The same things were measured in two ways. Each way mixes the same 13 hidden numbers, adds some noise and spreads widely along 7 directions of its own, which tell nothing about the thing.
In the rows, 128 means zero.
Some things both ways: the first way, then the second way.
[129  82 191 159 127 149 101 110 164 182 125 109 121 124 162 155 141 157
 136 133]
[136  86 138 139 148  80 106 156 143 100  89 104 138 150 127 112 140 122
 109 138 184 101]

[ 92  70 221 157 157  81  92 151 113 210 135 105 137 161 135 214 154 114
  85 149]
[149 122 164 137 144 105 156 116 177 130 138 164 157 179 114 109  81 126
 125 114 106 132]

[ 80  97 171 118 134 120 112 163 112 142  90  94 146 140 159 153 192 147
 115 148]
[130 118  72 105 145 109 125 186 131 118 123 158 119 110  92  98 153 131
 109 137 174 115]

[164 249 104 140  86 112 201  87 249 143 120 100 124  96 168 146 138 119
 138 127]
[149  95 154 103 125 143 145 147 127 107 137 141 155 123 152  77 118 152
  84 131 112 104]

[ 96 123 155 124 125 128 113 118 140 138 122 122 112 143 137 148 159 133
 138 145]
[129 110 101 173 132 118 109 142 118 154 141 136 118  94 118 133 131 112
 124 130 140 113]

[113 177 109 109  52 111 162 172 116 187 113  58 164 150 180 165 168  82
  57 111]
[174 201  68 145 155 145 158 148 125 109 100 197 169  74  51 119  51  97
  93  89  73 173]

[124  99 166 113  95 143 106 118 149 165 114 118 108 135 136 164 150 142
 137 108]
[145 147  92 127 127 116 123 169 134 155  91  93 164 147  97 121 100 108
 155  99 194 140]

[151 141 183 162 131 129 119 129 157 154 144 153 163 105 153 136 134 143
 146  99]
[110 165 123 118 152 153 128 124 119 110 121 148 125 150 169 139 127 111
  80 127 113 136]

[124 113 157 131 118 109  97 167 121 145 107 101 117 146 164 129 129 145
  88 183]
[148 190  96 146  99 180 143 132 164 110 114 144 146 190  84  93  74 140
 120 159 141 180]

[123 140 127  72 113 143 132 151 179 107  74  89 152 141 195 152 226 162
 120 108]
[175 134 142 119 163 121 154 145 151 136 142 153 161 116 104 147  75 141
 122  96  83 139]

[162 175 148 155 107 117 171 151 121 161 156  98 138 138 139 133  97  97
  90 167]
[134  99 116 169  83 189 145 120 112 145 152 111 129  98  78 103  89 141
 151 138 108 139]

[161 115 155 162 116 178 158 116  96 104 123 164 124 118  96  64  27 168
 196 171]
[151 111 143 138 133 152 142 105 128  94 142 164 140 158 182 109 115 159
 113 127  97 129]

[151 145 163 207 109 121 186 144 115 151 224 102 192 111 122  99 111 110
 102 102]
[125 115 115 122 190 154 177 133 117  80 119 134 116 147 195 145 125 150
  98 132 104 161]

[ 64 135 108 119 122  93  38 146 113 131 110 115 121 137 115 155 127 141
  69 225]
[ 97  95 112 120 128 102 104 177 105 132  96 149 134  72  73  67 129 142
 102 148 139 104]

[ 94 136 137 135 110 109  91 125 163 146 117 105 123 138 156 148 153 129
 118 175]
[134  97 155 150 127 101 106 145 172 118 120 128 136 172 127  92 104 140
 104 157 136 117]

[107 130 162 133  47 151 164 137 143 179 134  80 149 138 186 171 203 144
  95 124]
[128 216 136 148 136 171 146 131 127  78  89 131 140 199 184 144 125 136
  68 160 134 153]

[126 145 153 113 120 122 125 111 118 149  82 115 109 145 146 195 138 122
 131 137]
[133  97 149  91 122 136 161 126 107 127 147 130 119 127 153 128 131 153
 145  79 124 101]

[166  86 171  85  69 212  93 105 210 179  88 125  69 136 172 128 114 199
 230 134]
[145 114 111 139 156 142 147 130 110  97 119 155 143 124 135  99  92 159
 115 127 104 129]

[ 88 126 147 148 163  94  97 105 182 155 157 100 130 135 138 171 171 133
 109 136]
[163 113 116 152 203 120 158 124 118 155 135  87 166 102 106 185  86 149
 190  90 100 132]

[ 99 111 128 121  73 114 111  93 201 140 113 115  90 154 130 138 117 123
 137 151]
[118  76 107 160 185  83 115 146 107 157 102 119 120 150 186 154 128  87
  96 137 194 127]

[160 185 136 141 148 107 146 130 167 127 140  94 160 158 221 158 177 141
 111 124]
[110 113 131 129 160 133 174 149 116 134 137 108 143 150 141 155 113 144
 158 111 142 150]

[ 94 186  94 168  94 123 145  85 126 122 152 110 110 127  89 105  79  77
 138 169]
[142 115 121 156 138 152 133 125 131  97 142 122 110 140 166 142 148 150
 130 129 128 118]

[123 148 160 161  68 122 109 145 106 158 158 121 121 128 120 110 108 119
 113 120]
[102 153  96 140 152 118 153 151 114 129 139 131 121  97 131 139 129 129
 135 118 141 158]

[126 147 148  97 122 137 102 103 171 161 107  84  84 123 157 201 162 169
 155 185]
[147  65 131 110 129 132 119 154 116 110 125 134 131 113 148  81 128 193
 132 128 114 102]

[ 86 134 180 165  26 145 126 165  59 171 133 109 145 132 120 133 125 119
  89 156]
[ 93 152 120 168  65 166 132 149 114 141 147  46 131  97  60 118 118 150
 177 148 142 142]

[ 89 104 125 110 110 182  79  83 173 131 100 153  95 141  88 114  96 150
 207 135]
[185 178 135 118 135 137 121 121 177  61 112 208 160 169 102  95 104 137
  81 121  92 119]

[120 140 155 137 118  89 117 136 155 195 152  98 144 148 168 186 143 133
 124 111]
[127 142 124 162 129 118 118 132 150 147 139 106 158 175 166 126  87 113
 146 123 171 164]

[120  97 216 155 135 133 140 136 144 204 178 124 176 141 142 177 174 112
 136  80]
[ 95 135  81 128 136 160 128 134 120 112 100 112 120 178 124 116 145  92
 119 149 168 137]

[149 210 100 151 161  85 161 130 130  78  93 108 135 124 215 112 151 141
  93 189]
[145 138  98 133 172 141 164 147  92 143 123 134 134 117 154 152 113 154
 128 109 125 126]

[159 157 130 127 126 125 102  74 196 115  89 113  53 145 188 146 126 161
 136 176]
[162  95 123 176 137  80 129 162 129 138 111 193 143  77  97 102 103 109
  87 114 126 124]

[101 119 124 119  84 143 158 162  89 141  69  89 143 141 141 117 125 124
  93 173]
[153 105 136 125 134 100 121 147 139  99 112 144 141 148 129  97 137 130
  94 135 170 100]

[ 68  75 192 147 121 112  78 141  86 172 126 112 127 130 114 173 169 118
 110 126]
[169 177 106 151 130 141 149 135 153 126 153 168 130  91  78 128  75 138
 122  95  64 140]

[131 127 164 149  92 150 127  75 165 159 174 143  94 161 114 142  95 120
 198 107]
[131  82 150 143 137 115 138 117 137 119 139 137 113 155 150 124 106 152
 132 117 110 122]

[209 144 196 177 137 173 178 130 135 163 151 133 126 116 159 113 104 130
 131 127]
[165  97 149 187 141 100 110 134 124 162 127 130 145  89 121 151 121 106
 117 110 138  89]

Other things, the second way, with their names:
q418: [150  92 124 161 163  85 140 182 138 137 128 127 150  49  59 132 112 123
 125 103 110 104]
q24: [125  62 160 117 152  83 167 165 122  96 126 164 128  93 133  83 134 134
  76 111 126  94]
q574: [165 101  93 174 107 153 143 137 127 109 125 107 116 103  91 123 117 115
 125 134 152 135]
q873: [129 139 101 140 215 100 151 136  96 115  77 132 119 137 160 170 113 144
  93 144 136 142]
q50: [126 187 119 195 105 196 125 121 138 131 157  98 140 118 100 164 111 107
 142 129 102 153]
q764: [154 109  97 108 193  77 129 186 116 150  95 145 137 117 139 155 100 124
 108  85 150 119]
q825: [136 119  69 103 150 122 142 135  92 122 125 176 112  66  73 103 148 133
 127 116 136 105]
q244: [173 123 158 194  96 161  99 130 168 111 135 101 149 169 162 128  79 136
 110 147 117 146]
q49: [140 129 142 180 128 137 125 146 169 126 127 127 141 189 132 145 114 116
 123 146 155 147]
q901: [126 144 135 180 119 167 147 127 145 111 164 122 122 145 133 153 121 115
 136 118 120 139]
q881: [169 117 123 148 164  92  95 161 171 119 106 142 161 139 113 126  92 123
 116 122 130 135]
q350: [ 87 129  97 160 138 152 136 154  99 143 139 102 118  92 117 124 112 156
 142 146 117 142]
q344: [132  93 107 145 151  89  80 168 126 145 115 126 127 100 125 119 115 139
  97 165 144 128]
q685: [ 92 108 149 155 120  94 133 144 138 150 140 113 126 150 125  98 105 160
 151 139 143 124]
q800: [154 111 144 133 137  97 108 152 185 131 120 121 149 192  93 104  80 150
 141 125 149 107]
q87: [140 134  77 141 206 119 155 152 104 113  91 159 148 116 121 144 138 107
 104 121 145 126]
q532: [ 98 168 106 177 184 109 130 122  97 157 112 148 107 130 175 180 141 115
 110 135 143 134]
q415: [122  87 151 120 150  74 103 158 139  91 105 179 124 113 152  84 140 129
  64 128 113 105]
q952: [141 143 129 149 116 116 131 114 164 108 146 141 144 148 118  96 128 107
 129 112 135 117]
q951: [151 125 123 170 186  99 115 148 157  85 105 174 128 178 208 154 136 118
  80 127 137 139]
q152: [176 117 132 137 170 120 111  99 125 108 114 162 127 165 209 146 126 123
  92 111 133 101]
q239: [126 132  89 143 103 142 111 155 114 140 107  92 137 116 119 103 118 123
 135 137 172 153]
q615: [113 108 135 196  48 163 104 128 148 149 175 113 116 124  99 103  95 108
 144 135 125 147]
q561: [161  99 134 177 111 108 130 154 157 164 145 131 171  89  47  87  50 123
 148 110 106 130]
q309: [ 91 152 153 160 133 125 155 122 130 111 170 130  87 142 205 148 155 150
 113 127 137 132]
q460: [138 150 116 166 134 178 172 123 105 110 134 136 147  99  99 131 110 134
 130 119  90 134]
q291: [129 135  97 144 180  98 121 153 127 148 116 124 136 140 170 157 126 130
 142 109 158 138]
q140: [ 94  67 151 121 162 145 148 126  75 167 142 109 131  92 135 126 104 159
 122 147  84 106]
q729: [149 155 133 122 173 140 144  93 134 128 107 138 141 181 132 158  95 158
 148 126 103 145]
q766: [118 103 135 227  97 134 111 125 157 104 164 103 101 122 132 110 136 146
 123 179 139 126]
q817: [130 174 114 167  93 191 116 119 127 130 108  72 163 171 109 138  92 116
 161 137 149 170]
q876: [119  72 103 142 148 113 132 161 104 131 117 117 140  82 104 102 128 137
 147 115 135 105]
q500: [120 120  98 129 152 106 137 138 133  91 114 157 101 150 181 101 163 124
  90 140 177 128]
q379: [102 103 143 144  87 133 140 170 150 100 156 142 109 148 173  68 143 139
  80 148 161 125]
q753: [135 130  95 226  88 171 121 115 129 143 169  98 107  86  84 140 108 122
 165 144 137 154]
q543: [145 194 124 168  97 181 158 114 131  99 151 138 144 114 121 124  82 157
 149  98  75 159]
q843: [106  70 180 135 144 124 154  78  97 138 144 108 127 156 198 141 136 131
 144 118 136 115]
q204: [104 158  86 146 160 157 138 121 118 109 114 119 146 177 149 137 140 133
 153 151 155 159]
q229: [135 102 135 136 122 117 133 168 138  95  95 129 136 134 128  80 125 125
  80 137 148 116]
q256: [113 115 105 149 146 127 142 146 104 100 118 190 125  97 130  95 130 126
  78 148 120 142]
q187: [121  78  74 125 146 121 131 158 115  79 109 143 102 161 184  99 181 121
  95 153 194 128]
q921: [121 153 117 142 104 201 142 114  89 119 146  74 143 116 140 157 108 135
 167 106 107 155]
q582: [156 104 155 143 198 102 138 102 144 118 113 142 127 190 181 188 129 142
 131 121 126 123]
q634: [148 113 137 188 150 139 141  95 132 136 171 104 108 144 180 152  83 185
 161 134 108 129]
q200: [109  99 153 141 106 162 142 148 162 121 142  86 123 202 147 116 122 138
 135 144 148 130]
q117: [118 153  89 134 114 191 145 122  98 134 147 123  93 118 109 143 122 160
 143 137 109 130]
q320: [153 117 139 195  80 130 110 133 152 152 144  72 147 114  74 120  96 105
 149 127 146 120]
q935: [168 196  83 125 191 149 167 129 147  62  85 205 144 180 131 131 111 153
  89 140  89 168]

Some of these things the first way, each followed by its name:
[ 73 106 161 112  86 132 150 127 131 192 157  73 113 192 111 198 168  91
 106 132]
q582
[100  94 174 121 104 126  83 151  92 162  97 105 112 131 146 155 152 149
 122 165]
q291
[ 78 144 115 124 105 128 126 150  97 134 134 113 148 156 111 110 116 125
 119 174]
q204
[124 142 129 140 144 106 164 130 106 152  90 104 132 130 151 147 106 112
 116 174]
q152
[127 157 134 123 117 123  92 136 117 105  98 140  91 149 182 101 147 145
 112 179]
q532
[122 185 112 120  64 118 177 127 149 136 113  89 141 149 186 152 167  99
 120 114]
q764
[106 147 134 137  40 117 162 164  73 151 121  96 140 118 113 124 111 117
  75 159]
q239
[102 144  90 131 141 146  93  39 213  90 152 123 106 149 153 128 156 152
 201 127]
q951
[138 178 151 203 153  99  79  68 168 128 160 156 114 100 131 135  80 144
 150 160]
q415
[152 141 125 144 101 165 132 159  89 123 150 113 132 139 136  54  90 116
 123 142]
q753
[111 195 128 147 123 105 139 110 137 114 148 131 116 147 149 134 140 105
 130 149]
q117
[174 101 180 187 150 167 142  96 136 107 174 178 112 101 119  40  84 172
 195  86]
q500
[146 105 143 139 147 150  59  68 206 115 138 156  51 129 153  85  99 190
 228 152]
q634
[141 130 157 154 117 154 133  99 187 150 136 123 104 132 144 111 123 132
 151 138]
q87
[111 139 115 181 121 102 123 105 153  80 160 141 119 135 152  65 110 154
 104 162]
q873
[ 85 128 139 192 118 127 116 112 120 141 198 112 136 135 113  92 116 117
 127 153]
q766
[143 149 174 125 105 180 153 148 161 182 184 101 191 134 167 158 219 118
 137  50]
q50
[ 63 146 107 128  60 126 201  89 141 129 129  84 130 155 119 138 150 104
 154 124]
q187
[ 79 118 131 139 176  85  82 124 102 117 162 119 179 161 136 180 163 126
 106 140]
q615
[128 173 128 137 122 106  44  96 160 135  99 114  68 124 187 141 153 141
 129 151]
q309
[123 137 150 118 164 130 117 110 179 122 106  99 110 147 216 151 214 181
 144 146]
q935
[ 99 104 127 111 192  98 132 129 118 114 147 118 168 167 128 174 164 157
  86 135]
q843
[120  96 171 116 129 155  65 114 167 180 113  92 128 151 176 186 186 130
 152 115]
q901
[170 154 162 151  73 179 120 143 154 146  86  99 120 101 180  93 138 128
 122 142]
q418
